The rows come from 6 hidden closed curves, with some noise, and rows from the same curve form a group. Each curve winds through 6 dimensions. The rows are also pushed far along 5 directions, which tell nothing about the answers.
Known rows, each followed by its group:
[  9  11 -17 -12  -1  -8 -18   8  18  15  17   3   3  11 -24  -4  -5]
(1)
[-19  -6  20  13  13   1 -14   5  -1  -4  19  20 -14 -18  -7 -15 -10]
(3)
[-21 -16  20  -1   8  14  -5  -1   5  24   9   6 -16 -13 -14  -5 -21]
(2)
[ -5 -13  23  23  20  -5   4   5  -4  11  11   6 -15   0  -9  -1   3]
(0)
[-24   2  14  -2   2   8 -12   2   5  -4   7  15 -14 -13   8 -21  -6]
(1)
[  1  10  11   5  -8  -7  30  -5 -17  20  10  -6 -25   5  23  10  27]
(3)
[-19  -4   6  11 -10   2   6   5  -1  -6 -12  12  -2   0  15  -2  -5]
(3)
[  5   5   1 -20  -2  -3   1  -8   9  18  -5 -10   3   7  14   1  -1]
(1)
[-21   8  -3  -8 -15  14   4  -3   6  -1 -18   6   0  -5  19   1   0]
(2)
[ -4  19   1   2  -4 -18  13  -8   5   9   5  -2 -12  19  39  -6  11]
(4)
[-15   5  21  24  17 -13   5  -3  -4  12  19  14 -26   1   9  -7   6]
(1)
[ -6  36 -24 -20   2  -7 -39 -14  17  -5   3  31   6  10  25 -21  -9]
(2)
[  9   0  -9  -1  -3   5   2 -11  -1   0  -4  -1   4   7   5   5   7]
(5)
[ -1 -16  12  10  25  11 -22  -5   6  -4  13  18   6 -23 -40  -2  -5]
(1)
[-12  14  -6   7  -4   0  -1  -8   2 -22 -11  18  11  -7  19  -1   0]
(0)
[ 34  22 -27  -6   4 -29   0   6  -1   2   5 -15   8  21  -4  15  21]
(4)
[ -8  11  -7  -3   5  -1 -22   1  -2  -5   2  17 -10   1  14 -10  -2]
(2)
[-21  14 -13 -25 -16  13  -6  -7  23  26  -8   3   5   5  -5  -5 -34]
(4)
[  2  13 -23 -16 -14   1  -5 -17   9   2  -7   3   4  12  24   3   9]
(4)
[-21  -1   8  11  13   7 -10 -14   0   3   5  19 -14  -5  10 -10 -13]
(4)
[  5   9   9  -3  18 -10 -17   2   2  19  17  12 -17   8  -4 -11   5]
(3)
[ -2 -12   4  29  10  12  -1   1 -16 -25  -1  17   4 -14  -8   5   2]
(3)
[ -3  42 -13 -20  -2 -19 -11 -11  10  29   2  16  -7  25  42  -9  -9]
(0)
[-10   0 -11  18  -8  11   6  -4 -13 -46 -23  11  14 -15  17   9  14]
(2)
[ 22  -2  -7 -14  -5   0  -2   2   9   6   7  -8  16   5 -11   3   2]
(4)
[  6   3  15  20  14  -8  13  12 -22 -14   7  -1  -5 -10  -5   1  10]
(5)
[ -9  -8  13   8  -4   1   4  10   3  10   4  10 -10   0  -5   1   6]
(3)
[-20  14 -24 -41 -38  23   2  -9  31   0 -35 -12  26   0   8  -3 -23]
(3)
[-16  -9  12  -6 -12  14   2   0   3   4   1   9  -3 -16  -4  -3  -6]
(0)
[  6   3  -3 -12  -4  -7 -11   0   7   4  10   8   2  -1   3  -2   6]
(0)
[ 34  12   5 -12  17 -20  10   5   3  58  29 -22 -16  22 -28  11  12]
(3)
[ 12  19  -9   4   7 -19   2  -8  -3  11   8   3  -8  20  17   3  11]
(2)
[ 33  -8 -22  -2  18  -8 -26   6   4 -22  -1  -9  31   1 -37   6 -11]
(2)
[ -6 -22  15  22   8  10   1  12 -22 -17  -8   7  -5 -14  -1   4  -1]
(0)
[ -1  13   4  10  17  -2 -13 -10 -11   2  12  22 -16   7  21 -13   5]
(5)
[-23  -4   9   5 -13  10   8   2  -6 -18 -10   4  -7 -17  20  -3   7]
(2)
[ -3 -10   4  10   5   5   4  -2  -9  -2 -13   1   2  -2  -1   7  -9]
(5)
[ 20  22 -14   0   8 -16  -6   4  -1  -5   7   0   2  13   8   2  25]
(1)
[-20   8   5 -27 -20   7   3  -1  20  16 -10  -7   0   1  13 -13 -17]
(2)
[ -6 -16  10 -22 -20  22  15  11   6  19 -13 -17   5 -13 -33   8 -10]
(3)
[ 22   2  -4   5   6 -16  10  -5  -6  11  12  -9  -5  12   0  12  17]
(5)
[ 16  -6 -19 -16  -4  12 -13   2  15 -24 -19 -16  37   0 -19  -2 -14]
(5)
[ -5   2  -2 -29  -5   2 -14   1  31  22   4 -12   4   6 -16 -14 -15]
(4)
[ -4   5 -13   8   1  -4 -11   4   4 -15  -3  14  15  -5  -7   4 -12]
(3)
[ 15   5  -1   7  20 -20 -23  -6   1  -3  13  21   3   7  10  -4   6]
(0)
[  5  10 -15 -24  -4   5 -21  -1  16  10  -6   6  10   8  -7  -6  -8]
(3)
[-10  -9  18  -1   0   7   7   3   0  11  -9   0   1  -4  -1  -2 -15]
(0)
[  9  12 -17 -27  -6 -12 -16   7  20  40  19 -10 -15  23 -14  -3  -1]
(2)
[  5   3  -7 -22  -4  -8 -17   1  14  23  14   4  -4   1  -5   1   1]
(5)
[ 23  15 -21  12  18 -15 -13   4  -9 -13   5   6   9  10  -5   9   9]
(0)
[-29 -17  17  16   1  21  -2   5   3  -4   8  13 -12 -24 -20  -7  -7]
(0)
[-21   9   8   1   9  22 -12   1  13   0  -5  16   4  -8 -13 -18 -20]
(5)
[-11   2   0   3 -17   3  21  -4   4  -7 -11  -7   5   0  17   3   3]
(4)
[ 7 11 -3 -3  1 -7  1 -3 -5  7 -9  6  6 11 16  4 -5]
(0)
[  1   2   1  16  -4  -4  16  13 -21 -22 -19  -3   6   0  33  10  10]
(1)
[ 20  -4  11   3  27  -9 -19   0   3  18  27   5 -14   9 -12  -9  17]
(5)
[  8   7  10  -2  19  -4 -10  -3   4  17  27   3 -16  -2 -15  -9  14]
(3)
[ -6   9  12   2  15 -18  -5  -6   4  31  24   4 -27  17   9 -14 -13]
(2)
[ 11   8  -3 -15   0 -23   1 -10   6  19  12 -11  -9  18  17  -3   1]
(1)
[ 9 -1 -4  1 -2 -6  2 -9  0  7 -5  5  6 12 15  7  1]
(0)
[-19   9 -12  -5 -22  -3  14  -8  -2  -9 -23  -1   5   2  41   7 -10]
(5)
[-18  -8  28  17  18  -4   3  -8  -3  -3  10   3 -19 -10   3 -15  -2]
(1)
[ -7   5   9  -9  -5   2   4   2  -2  14   2   2 -10  -6  -3   0   1]
(3)
[ 26  17 -20 -35 -17 -16   5  11   8  25 -16 -24  12  29  27  13   9]
(5)
[  0  -1  -2  -2  -5  -4   5   3 -13  -2  -1  -5 -12  -4   4   7  10]
(4)
[-20 -21  27 -15 -12  22  16  -1   5  23 -10 -14  -8 -14  -6  -4 -18]
(1)
[ -5  -4   2  10  -1   2  15 -11 -14   0  -9  -3  -9   4  25   8   3]
(4)
[-12 -16  23   9  11   8   4   0  -6  14  -2  -1 -13  -3  -2  -6 -16]
(5)
[ 10   3  -2  -4  -7  -5  13  14  -8   3 -10 -19   2  13   8   4   0]
(1)
[ -9  14 -23 -23  -6   9 -33   5  17  -4  -7  14  14  -4  -2 -10 -21]
(0)
[ -1   2   4 -19  -7   4  -2   2   8   9   0  -6  -1  -5   6  -4   5]
(1)
[ 15 -22  14   8   3  -2  13  18 -13  -5   7 -16   3 -13 -27  12   9]
(3)
[ -2  -3   7  -2   1  -1   5  -2  -5  -5 -10  -5   6  -5  16   1  -7]
(2)
[-10  12   4   8   8  -7   3  -2  -4  15   8   8 -15   5   6  -3 -10]
(4)
[ 21  -4  -9  -8   6  -2 -13   8  -5  -6   3  -3  10  -4 -18   7   8]
(2)
[  7  10  -4  -1  -6  -6   2   0  -2 -10   0   3  -2   7  14  -3  22]
(4)
[ 10  -2  19   3   1   0  22   5   0  35  17  -8 -12   8 -18   4   7]
(4)
[  9  -5   1  -3  -2   1   6 -10  -4   8   5  -3  -4  -1  -9   7  10]
(1)
[ -1   8  -6   6  -2 -15   6  -1   1  -7  -1  -8  -4  12  15  -2   4]
(2)
[  2  21 -29 -22 -13  -4 -18  -8   2  -3  -9   9   4  11  24  -2  -4]
(4)
[-14  -3  12  -1  -9   3  12  13   2   4  -5  -7  -3  -5   8  -2  -4]
(1)
[ 14  -8 -16 -12   0   7 -24   3  10 -23  -6   1  24  -7 -12   0   5]
(5)
[ -7   4  16   8  15   6  -2   2   2   2   1   2  -6   3   2 -16  -7]
(5)
[ 28   0 -21  -7  -9  -3   3  -2  -3 -13  -3  -8  24   0 -11  15   9]
(0)

New rows, each followed by its group:
[-35 -18  21   3  -7   9  10  -1   8  19   7  -4 -24 -11   2  -8 -19]
(2)
[ -7  -3  -6  -2  -5   5 -11   5   2 -18  -2   9  12 -14  -6  -2 -12]
(3)
[ -6 -13  12 -10  11   2 -19  -3  13  25  12   6 -14   1  -6 -10  -8]
(5)
[ -9   2   9  16  20 -15 -14 -10   7  -6  24  15  -9  -6   2 -13  -3]
(2)
[ -7 -11 -11  16  -7  22   3   5  -8 -35 -17   4  18 -20 -17  10   0]
(0)
[15  7 -2  8 15 -4 -8 -9 -8  1 13  9 -7  8  3 -2 11]
(5)
[ 19 -18   7   1  -6  -2  17  10  -9  23   7 -13 -10   6 -10  19  24]
(0)
[ 17  -3   2   1  16  -8 -15   8   9 -13   5  -7  14   2 -23 -10   2]
(4)
[ 22  11 -18   1  -2   1  11   2 -12 -17 -23 -14  24  11   8  11   1]
(5)
[  1  -4  -6 -11   2   3 -24   7   9   9  -1  11   3   4  -3  -2  -6]
(0)
[ -2  10   0  10  16 -18 -13  -6 -11  10  20  16 -26   8  27  -3   7]
(2)
[ 9 15 -9  4  7 -5  5 -7 -7  4 -2  0  1  7  6  7  3]
(3)
[-12   9   6  15  14   4  -5 -10  -5   3  14  18 -12  -6   3  -6  -3]
(3)
[ -2  18   4   9   1 -14   2   1  -7 -12   6  12 -12   8  26 -11  19]
(4)
[ -6 -10  15  16  10   8  -2  -7 -11  -9   1  11 -12  -3  17  -7  11]
(5)
[ -7   1   5   3  17  -8 -14   9   4  12  11   0 -16   1  -3  -7  -3]
(2)
[  9  -6  -1  -1  14  -3 -21   7  11 -15  13   6  13 -17 -27  -2   8]
(1)
[  6 -10  -9  -8 -10   1   2  -5  -3 -13  -9 -11  12  -2   5   4  -9]
(5)
[  9 -14  15  17  21   0  -3   6   1  -1  13  -6  -2   3 -17  -6   4]
(3)
[ -1   1  -3 -21 -15   2   0  -8  20  21  10  -6   4   4 -13  -4 -12]
(2)
[ 22  -2  -2   3  -4 -15  18  -7  -5  12   2  -8   2  17  14  16  18]
(0)
[ 23  13  -6 -15  10  -8 -12  12  10  29  14  -1   3   9 -25   6  10]
(5)
[  7  -4  -9   6 -11  10  16  -9 -17 -16 -13  -4   8  -2   7  12   3]
(5)
[-35  -9  12  11 -10  23  15   2  -2   3 -20   4  -8  -8  10  -2 -20]
(0)
[ -5  29  -9   1   4   0  -5  -4   1  -3  -6  13   3  11  24 -10  -6]
(5)
[-11 -24  26   2   2  14  14   7  -5   3  -9 -14   0 -17 -13   0 -16]
(2)
[ -9  -5  -9 -13 -16  15   3  -8   9  10  -4  -2   2  -8  -8   9  -7]
(4)
[-10  -9  14   3 -11  11  22  -2   1  12  -9 -14  -8  10  20  -4  -3]
(3)
[  3  25 -21  -5 -14 -16   3  -4  -5  -2  -5  11   2   9  28  11  12]
(3)
[-10   9  17  10  16 -14   2  -7   3  21  16   8 -21   6  15  -7   4]
(1)
[ -3  -5  -7  -5   3   2 -17  -9   5 -13   3   5   8  -8  -5  -8 -17]
(5)
[-10   5   6  10  11   8 -11  11  -4  -9  -4  16   1  -9   4  -6  -3]
(1)
[  7  -8   8  23   1   1  16   0 -13 -26  -2   1  13  -7   6   5  10]
(4)
[ 11 -11   7  -8 -12   1  15   1  -3   3  -1 -16  -2   2   6   5  19]
(4)
[-23  -5   1 -27 -29  17  10   5  18  43  -1 -14 -21   9 -10  -3 -16]
(2)
[ 32 -17  11   2  17 -11  -3  21  -6  15  22 -13  -1   1 -40   7  11]
(3)
[ -4 -22  10  36  15   6   3   4 -26 -38  -5   5   2 -16  -1   2  -5]
(0)
[ 11  14 -13  -3  -5  -4  12  -6  -1   7 -12  -7   4  17  13  10  11]
(3)
[  0  27  -3  -1  14 -10 -16  -5   0   1  10  15 -13  10  21 -15  11]
(1)
[ -3   2   5   6 -13   6  22  -4  -1  -1  -8  -3   7   5  16   2   0]
(4)
[  5 -10  -5  -6  -2   9   1  -7   5  10   1  -7   3  -3 -16   9   2]
(4)
[  2   3  -5 -11  -3   3 -12   3   4   8  -3   6   4   4  -2  -3 -10]
(3)
[ -2  -8  -5   0 -19  -4  17  -5  -5 -10  -5 -13   0   4  17   5  -3]
(2)
[-12  -1   9  15   8   0  -3  11 -16 -11  -6  10 -11  -5  16  -3   0]
(0)
[-21  -1   6  11  -5   8   6  -1   3 -11   1   9  -2 -14   7  -5  -5]
(3)
[  9 -12 -11 -13 -18  10   3  -7  10  -3 -14  -2  25  -1  -7  12  -3]
(0)
[-12   7  -3 -24  -8  16 -19   4  16   6  -7   6   9  -5   0 -16 -22]
(5)
[ -2  -3   6   9  -9   1  24   2 -10   1  -3  -6 -10  -1   7  12  21]
(2)
[  0  -5  11 -11 -17  -5  33   6  -3  26  -5 -32 -18   8   4  10  15]
(4)
[-13  -4  -6  -2 -11  15  -7  -4   8   3  -1  15  -2  -6   2   2  -2]
(0)
[ -7  18   3   1   9 -15  -3   1   6  22  17   5 -20   8  -2  -6   2]
(4)
[ 28  13 -27   9  20 -18 -19  -3 -10 -23  -2   4  16  11   0   8   8]
(4)
[-23 -11  14  -8  -8  11  -5   0   8  14   5   9 -13 -15   0  -6  -7]
(5)
[ -7   1  25  16  16 -11   4   5  -1  14  18  14 -19  -4  -1  -3  16]
(0)
[ -9  -4   6   2  -1   2   5  -5 -10   7  -2   3 -11  -4  22   4  -4]
(2)
[11 11  7 -6 -1 -9  7  6  6 20  9 -5 -8 17 -4 -6 13]
(4)
[ 13   2  -1   1  23 -13 -26  -4  -3 -15   9   9   6  -4   2  -8  -1]
(1)
[-15  11 -23 -19 -19   9  -9  -2  10  -8 -25   0  10   2  29   1 -10]
(2)
[-10   2  -3  -3  -7   5 -10  -2   4   5   1  14  -3   4  17  -8 -10]
(3)
[ -3 -15   5  22   7   8   2   2 -19 -25  -3   5   3 -13  -4   2  -8]
(0)
[-10 -16  26  11   7  17  10   1   0   9   1  -2 -14  -3 -13  -7   7]
(3)
[ 17  -3  -5  11  20 -11  -7  -5  -7  -3  12   0   0   2  -6   8   7]
(4)
[-13   7   4  18  -3  -8  13   2 -16 -11  -2  13  -6  -8  16   7   2]
(3)
[ -4 -11  12 -10  -7   1   3   4   9  15  -4  -5   2   2   2  -2 -10]
(0)
[  3   0  12   9  -2 -20  22  -9  -9  11  17  -7 -17   6  20   3  14]
(2)
[ -7 -15  21  33   1   4  40   7 -33 -13 -13 -11 -10 -11   1  16   6]
(4)
[ 21   9  -1  12   3 -22  14  14 -19 -13   6  -9   2   6   2   7  16]
(4)
[  7  15  -7 -22  24  -1 -46  -3  31  15  26  12   0   1 -43 -25  -8]
(1)
[-18   9  -2   4   6   4  -7 -11   1   6  -2  13  -9   3  13  -7 -16]
(4)
[ -9  26   5   8   3 -12   8  -3 -11  12   5  17 -22  10  41  -2  16]
(5)
[  7  14  -6  -1   4 -12  -6 -10  -1   7  18  12  -5   5  10  -2   4]
(0)
[ 13  22 -14   1 -16 -10  21  -6  -9   0 -10  -1   1  23  36   8  21]
(4)
[  1  -5   3   1   6  11 -13  11   0 -26  -2   4  15 -19 -20  -8  -4]
(5)
[ 10   2 -27 -17 -13   4 -20   4  12 -10 -19   9  24   5   8   8   3]
(0)
[ 14 -14  11  15  -6  -7  31  -5 -15   5  -3 -11  -2   8  13  19  20]
(0)
[  7 -29  15  14  -5  14  22   2  -9 -10  -3  -9  13 -18 -32  16   7]
(0)
[  0  19 -16 -26 -15   0   1   0  13  21 -11  -7   2  13  19   4   4]
(2)
[ 29 -10 -12  11   9 -11   8   4 -15 -13  -6 -17  14   7 -12  19   7]
(2)
[ 33 -10   3  -2  21 -13   0   4   0  28  23 -20  -4   7 -35  14  11]
(4)
[ 18  -3   5   2   6 -15   3  11 -13  16  14  -2  -8   5   1  11  10]
(1)
[ -1   7  14   4   4 -19  -3   6   4  29  25  13 -27  16  16  -8  16]
(3)
[  7 -12  11  10  17  -3  -7   9  -8 -27  -4  -4  13 -15 -12  -3  -3]
(2)
[  1   5 -26   5 -10   7   0  -2  -7 -36 -30   0  25  -3   2  11  -6]
(4)
[ -4   7  -2  -3 -13  -3  12   1  -1   4   0  -3 -10   3  15   4  19]
(2)
[ 15  -8 -19  -1 -26   8  16   9  -5 -16 -21  -7  24   1  -6  24  15]
(3)
[ -5   6  22  20   7 -11  27  -5 -25  24   2   6 -28  13  34   5   7]
(0)
[  0   3   1  -8  -2 -11  -4   8  12  12  11  -2   0   0   2  -1   1]
(1)
[ 15   4 -14 -10  15  -6 -38   8  11  -7  13  13  15  -5 -28  -7 -10]
(3)
[ -3 -23   0   0  -5   5  -2   5   3 -12   2 -12   5 -13 -19   1 -10]
(2)
[ 12  -9  13  31  27  -1  -7   8 -18 -18  19  18   0 -15 -31   1   9]
(4)
[  5  21  -6  19   6 -21  12  -4 -21 -26  -8   6   4   6  39   3  11]
(0)
[ 12 -24   9   8  21   3 -12  16   0 -14  11 -10  15 -22 -55   2 -11]
(4)
[-12  -6  26   2   8  10   7  10   5  15  -2  -4  -9  -2  -4 -10  -3]
(5)
[ 2  8 -6 -3 -6 -6  7  0  5 -7  0 -6  5  0  8  2 14]
(3)
[ 12  27  -9  -4  17 -24 -19  -8   1  14   9  20  -3  21  27  -6  -2]
(0)
[ -3 -10   6  -1   2  10  -2 -11   1   5   6   5  -6 -10 -18   0   0]
(1)
[  9 -13  12   4  -3  10  12  11  -2  -2  -1 -10   3  -5 -31   4  17]
(4)
[-33  -5   6  17  -2  17   0   3 -14 -30 -26  11  -5 -15  23  -6  -9]
(2)
[  2   6  -2   7   6  -3  -7  -1 -11 -13  -8  12  -2   3  16  -3   6]
(3)
[ 24  -5 -19   0   5 -17 -15  -1   1 -20   5  -2  22   0  -9  10   1]
(1)
[ 21  14   3   4  35 -23 -31   4  -2   5  27  17 -12   8 -13 -11  15]
(3)
[ 11  -3  -3   4   3  -4   5   0  -5   9   2  -4   1   7 -10   9  -2]
(1)
[-22  -9   3  18 -12  13  18   2 -13 -21 -31   1   2  -3  29   6  -4]
(0)
